The rows come from 4 hidden closed curves, with some noise, and rows from the same curve form a group. Each curve winds through 8 dimensions. The rows are also pushed far along 5 directions, which tell nothing about the answers.
In the rows, 128 means zero.
Known rows, each followed by its group:
[128 174 136 145 156 115 141 141 109 127 100 139 130 138 105 116 123 124
 147] : K911
[165 180 115 123 151 133 115 118 124 136 121 136 154 147 150 140 149 172
 127] : K482
[ 88 109 124 184 112 126 143 124 122  88 158 140 150 108  98 150 114 119
 130] : K558
[117  78 110  77 137  84  97 115 158 103 145 105 161 129 173 126 134 174
 113] : K137
[153 140 142 162 142 117 141 121 133 111 138 152 141 141 104 151 123 128
 145] : K558
[132  86 134 119  84 161 101  97 147 123 162 114 117 108 161 148 136 120
 100] : K137
[142 156 132 173 129 159 120 117 127 116 135 139 113 151 121 123 144 130
 108] : K911
[119  98 127 114 127 109 114 127 133 134 125 117 152 117 114 117 124 124
 107] : K911
[109 155  97  96 130 130 144 166 137 143  85  98 116 161 135 111 121 148
 111] : K911
[126 107 152 103 111 103 121 103 127 141 139 111 143  98 169 142 108 115
 155] : K482
[110 103 150 173 117 128 165 106 108 138 153 135 146 100 125 142  88  85
 163] : K482
[178 160 129 196 143 148 139 101 129 135 141 152 159 156  94 143 109 127
 110] : K911
[121  95 158  98 104 111 109 130 140 145 127 114 123 128 148 110 141 110
 122] : K137
[ 98 151 117 150 122 125 171 169  92 135  93 127  95 129  80 124 120 101
 133] : K137
[144  63 139 160 116  86 164  68  83 154 172 123 190  80 156 144  66  86
 167] : K137
[134 124 137 136 113 153  89 111 152 102 159 147  97 138 123 117 160 130
  85] : K558
[154 149 116 191 170 119 122 116 142  86 143 159 146 146  78 154 108 140
 111] : K137
[103 126 110 125 116 146 103 134 127 116 128 115 126 115 129 117 155 149
 100] : K558
[184 150 120 142 161 129 131 131 135 141 120 150 140 152  98 139 123 134
 126] : K482
[172 200  71 126 164 152 108 161 118 161  91 133 112 150 121 138 140 159
 103] : K482
[172 133 106 125 135 116 116 108 112 163 127 106 131 114 163 140 101 139
 141] : K482
[158 130 116 129 102 137  94 116 116 161 145 123  99 115 154 137 138 119
 100] : K911
[194 188 121 135 130 149  90 129 113 169 118 143  98 132 115 142 163 139
 102] : K911
[138 135 140 143 138 128 155 121 127 127 140 147 151 154 132 138 135 134
 137] : K137
[112 163 137 121 119 121 138 136 110 145 113 123 129 127 140 120 124 124
 138] : K911
[ 92 161 140 123 107 143 137 162  96 148  87 119 100  98  85 111 157 113
 137] : K482
[239 193  89  97 144 158  63 119 112 195 111 120  86 127 169 144 161 171
 108] : K482
[149 116 124 135 135 122 167 127 133 131 129 133 143 142 108 138 112 135
 149] : K482
[136 134 134 143 131 110 124 111 106 145 126 121 157 106 127 123 115 129
 143] : K137
[ 74  96 138 183 120 129 154 138 161  70 156 148 127 161  95 129 121 108
 111] : K137
[ 98 117 125 159 128 152 134 143 141  88 147 135 115 151 102 123 140 142
 104] : K558
[157 164 130 158 115 164 115 125 121 151 122 125 102 139 131 131 132 121
 113] : K137
[ 93 107 121 125 128 109 104 149 140 111 128 123 106 132 125 119 126 116
 104] : K137
[159 130 137  50 131  94 148 139 114 175  84  93 127 123 145 112 129 155
 173] : K482
[105 128 138 173 110 130 183 118 102 121 143 137 138 116 113 147 108 111
 160] : K137
[133 113 111  91 122 129 107 127 119 152 108  97 152 111 171 130 158 150
 127] : K558
[129 132 137  93 133 105 130 141 118 135 116 115 136 117 133 131 135 154
 153] : K558
[144  95 122 115 130 131 105 134 158 117 140 137 119 135 110 131 147 128
 101] : K482
[ 71 117 136 128 125 137 123 160 130  91 134 148  91 126 112 120 175 115
 118] : K911
[ 80 107 138 148  89 134 153 153 131 112 126 129 102 129  96 132 130  89
 116] : K137
[ 75  81 157 102 104 126 104 144 172  73 152 141  81 146 117 100 177 119
  94] : K558
[121 124 164 144  65 166  91 100 100 153 141 107  82  58 133 132 160 101
 129] : K482
[145 146 107 140 137 159 101 109 137 129 146 143 139 132 146 133 129 131
  95] : K558
[125 122 145 199 111 134 137  87 137  90 180 159 151 130 127 159 109 107
 127] : K911
[130 123  87 118 174  97 161 151 136 133  85 106 177 159 127 124  96 153
 141] : K558
[165 144 144 188 133 140 137  93 123 143 147 139 153 130 125 146  93 111
 142] : K137
[155 182 133 108 141 113 142 135 107 170  88 110 130 125 143 137 106 134
 164] : K482
[160 186 124 203 155 119 165 125 119 115 124 163 159 156  62 153 107 135
 140] : K911
[117 126 171 141  81 171 134 135  95 146 126 120  85 108 123 121 182 108
 138] : K558
[131 118 146  95  74 193   4 119 164 117 146 120  58 111 157 116 213 118
  28] : K911
[103 125 145 138 147 122 131 134 152  92 147 164 138 150  97 121 130 119
 117] : K558
[143 139 106  73 135 100 157 145  97 182 102 103 124 126 168 125 120 150
 165] : K911
[ 75 107 142  97  95  93 124 160 123 117 112 107  77 115 126 105 147 111
 132] : K482
[102 120 121 115 106 135 134 130 119 141 127 109 139 117 157 126 134 133
 130] : K137
[115 124 125 173 128 124 162 119 100 145 127 137 164 106 117 138  96  83
 149] : K558
[179 175 128  83 129 149  84 118 109 185  98  99 116 132 170 100 162 162
 108] : K911
[190 141 156 139 115 158 139  96  83 187 126 113 146 102 158 140 137 132
 166] : K558
[128 161 138 183 112 186  92 126 129 103 135 149  77 139 105 121 178 117
  83] : K911
[160 141 139 141 165 122 160 117 136 129 120 146 190 161 110 132 113 140
 142] : K482
[133 143 119  71 146 116 107 164 130 145  76 102 103 143 124  95 164 153
 116] : K558

New rows, each followed by its group:
[136 141 130 159 131 159 145 122 145 106 144 145 129 156 104 127 121 138
 115] : K558
[114 135 111 185 129 132 120 142 152  89 159 162 110 165  94 146 138 122
  81] : K911
[144 186 130 130 139 133 163 139 112 157  84 120 148 149 104 121 114 139
 142] : K911
[191 121 135 138  88 131  98  81  97 187 151 117 129  99 184 143 122 100
 127] : K137
[134 134 132 135 141 129 135 116 133 137 136 131 151 129 149 147 103 119
 139] : K482
[118  78 152 163  92 135  91  89 129 119 179 140 147  91 114 130 140  94
  91] : K911
[ 92  93 146 117 137  78 199 144 130 125 114 129 183 147 106 125  93 109
 168] : K137
[146 103 114 117 135 116 113  93 127 129 167 115 180 105 173 147  94 165
 137] : K558
[174 188 129 137 120 155 120 140  87 177 100 134  96 135 128 119 145 108
 119] : K482
[171 113  85 113 143 110  84 105 166 116 149 118 156 154 165 146 123 179
  85] : K911
[148  94 122 128 127 132 135  89 142 135 146 127 187 126 162 143 114 125
 133] : K558
[118 119 111  78 124 121  93 133 159 120 109  91 122 116 149 135 141 166
 115] : K482
[115 160 107 116 159  93 161 155 138 112  92 116 149 171 127 123 112 164
 144] : K482
[187 120 124 122 125 157 108 106 129 160 136 128 134 122 138 137 136 132
 116] : K482
[134 120 125 114 142 126 128 138 124 140 113 117 135 141 151 122 149 140
 133] : K558
[134 121 119 133 132 126 139 109 103 144 151 116 163 108 169 143 105 149
 154] : K558
[ 99 100 153  94 125  83 147 140 131 135 131 123 126 138 140 107 123 118
 144] : K911
[151 163 111  97 112 146 108 140 116 160 121 120  84 134 168 135 163 146
 116] : K911
[145 127 130  87 138 134  93 136 165 115 118 129 138 153 129 124 164 155
  92] : K482
[170 136 132 141 129 151 126 106  97 169 130 117 141 121 167 133 136 133
 142] : K558
[157 137 122 123 109 116  97 130 127 149 126 121 102 135 150 135 137 120
 112] : K137
[ 91 125 160 117  97 104 158 158 101 151 113 125  97 136 126 101 155  95
 148] : K137
[ 98 118 136 128 125  99 143 155 139 116 127 141 132 161 121 121 151 120
 120] : K137
[134 114 138 130 149  95 127 117 149 115 155 147 160 154 133 134 117 134
 123] : K911
[122 127 118  90  98 126  61 125 153 121 142 121 120 114 156 139 162 145
  76] : K911
[121 163 143 115 134 104 148 147 123 134  99 124 120 150 115 109 128 135
 145] : K911
[114 116 133 154 144 142 119 117 167  91 164 157 170 159 135 146 138 135
 100] : K137
[170 138 128 149 133 142 119 101 100 153 122 121 134 111 125 122 132 130
 133] : K911
[100 119 144 116 120  91 185 154 107 150 108 126 142 149 123 112 124 107
 159] : K137
[101 147 141 110 128 131 132 146 142 117 101 122 132 143 118 112 137 131
 121] : K911
[155 125 128 183 162 135 150  99 124 110 149 160 183 129  98 150 126 135
 142] : K911
[ 72 117 148 112 111 133  92 153 156 102 143 136  95 140 141 114 171 121
  99] : K137
[ 66  52 164 102  74 118 129 144 149 115 140 116 101 130 132 102 159  87
 108] : K137
[106 119 142 129 127 143 160 132 126 118 124 126 123 143 130 112 144 132
 143] : K911
[113 176  92 148 166 144 134 164 148  94 107 146 131 173  90 130 159 177
 102] : K482
[154 127 124 116 133 132 109 107 134 136 127 112 133 141 166 117 129 147
 118] : K911
[118 100 174 118  87 121 133 125 111 166 126 114 113 115 142 103 137  85
 144] : K137
[150 117  91  96 130 123 100 144 146 129 110 117 130 134 118 126 140 149
  93] : K482
[148 183 118 163 149 105 152 136  96 151 110 137 138 141  98 126 113 136
 142] : K911
[ 54 110 137  95 126 118 155 159 146 104 107 112 141 134 122 114 136 135
 134] : K482
[141 169  87 131 131 133 117 160 134 130 101 117  88 162 113 124 149 161
  94] : K911
[139 137 115 146 140 121 137 128 135 131 136 134 131 161 138 132 107 130
 117] : K911
[ 75 117 158 216 125 148 136 112 135  80 170 168 154 136  94 125 120  85
 103] : K911
[175 144 111 139 135 121 119  88 135 133 146 129 167 135 168 162  98 148
 130] : K911
[158 191 116 179 133 167 141 117  74 165 112 129 142 112 110 124 130 138
 138] : K558
[101 103 115 150 122 111 126 144 143 103 150 142 111 143 110 133 130 115
 101] : K911
[117 107 102 102 129 110 103 140 153 101 138 127 118 129 127 131 156 163
 108] : K482
[159 183 116 167 154 142 155 140 127 146 102 132 133 169 112 133 105 137
 133] : K137
[162 144 148 147 169 111 181 114 110 143 120 144 162 146 127 132  93 120
 185] : K911
[171 108 163 164 101 129 123  86 117 147 161 137 126 120 139 137 123  98
 135] : K137
[130  92 112 133 125 120  86 112 138 115 167 145 143 105 136 147 132 120
 102] : K482
[ 57  75 128  38 114  88 124 168 142 123 119 102 107 130 177  96 148 130
 129] : K482
[ 99 100 128 107 127 108 159 124 114 145 132 106 150 133 167 102 116 138
 149] : K911
[143 173 128 127 151 151 144 158 141 125  96 143 129 178  97 121 153 145
 112] : K482
[127 129  93 131 166  91 109 148 156  89 123 135 128 163 112 135 123 155
  96] : K137
[134 119 106 138 125 149 133 122 108 138 130 120 123 115 141 130 140 134
 129] : K911
[111 182 124 114 128 125 140 169  96 152  69 107  96 120  93 107 143 136
 140] : K137
[118 125 130  92 122 139 110 159 146 121  98 121 112 137  91 107 175 141
  99] : K482
[ 82  79 162  92  94  71 164 132 118 131 126 104 129 113 130 103 114 110
 165] : K911
[141 152 135 106 135 138 119 152 118 143  97 129  83 129 121 120 158 121
 133] : K911
[122 151 121  96 166 112 130 163 164 109 107 133 127 191 131 119 148 169
 119] : K137
[138 128 145 129  98 123 162 113  81 176 107 103 115  96 127 104 105  99
 167] : K558
[122 145 117 104 131 125 115 148 137 114  99 117 102 133 134 127 138 134
 126] : K911
[107  95 136 161 137 139 143 110 158  76 165 151 159 156 124 135 139 138
 119] : K911
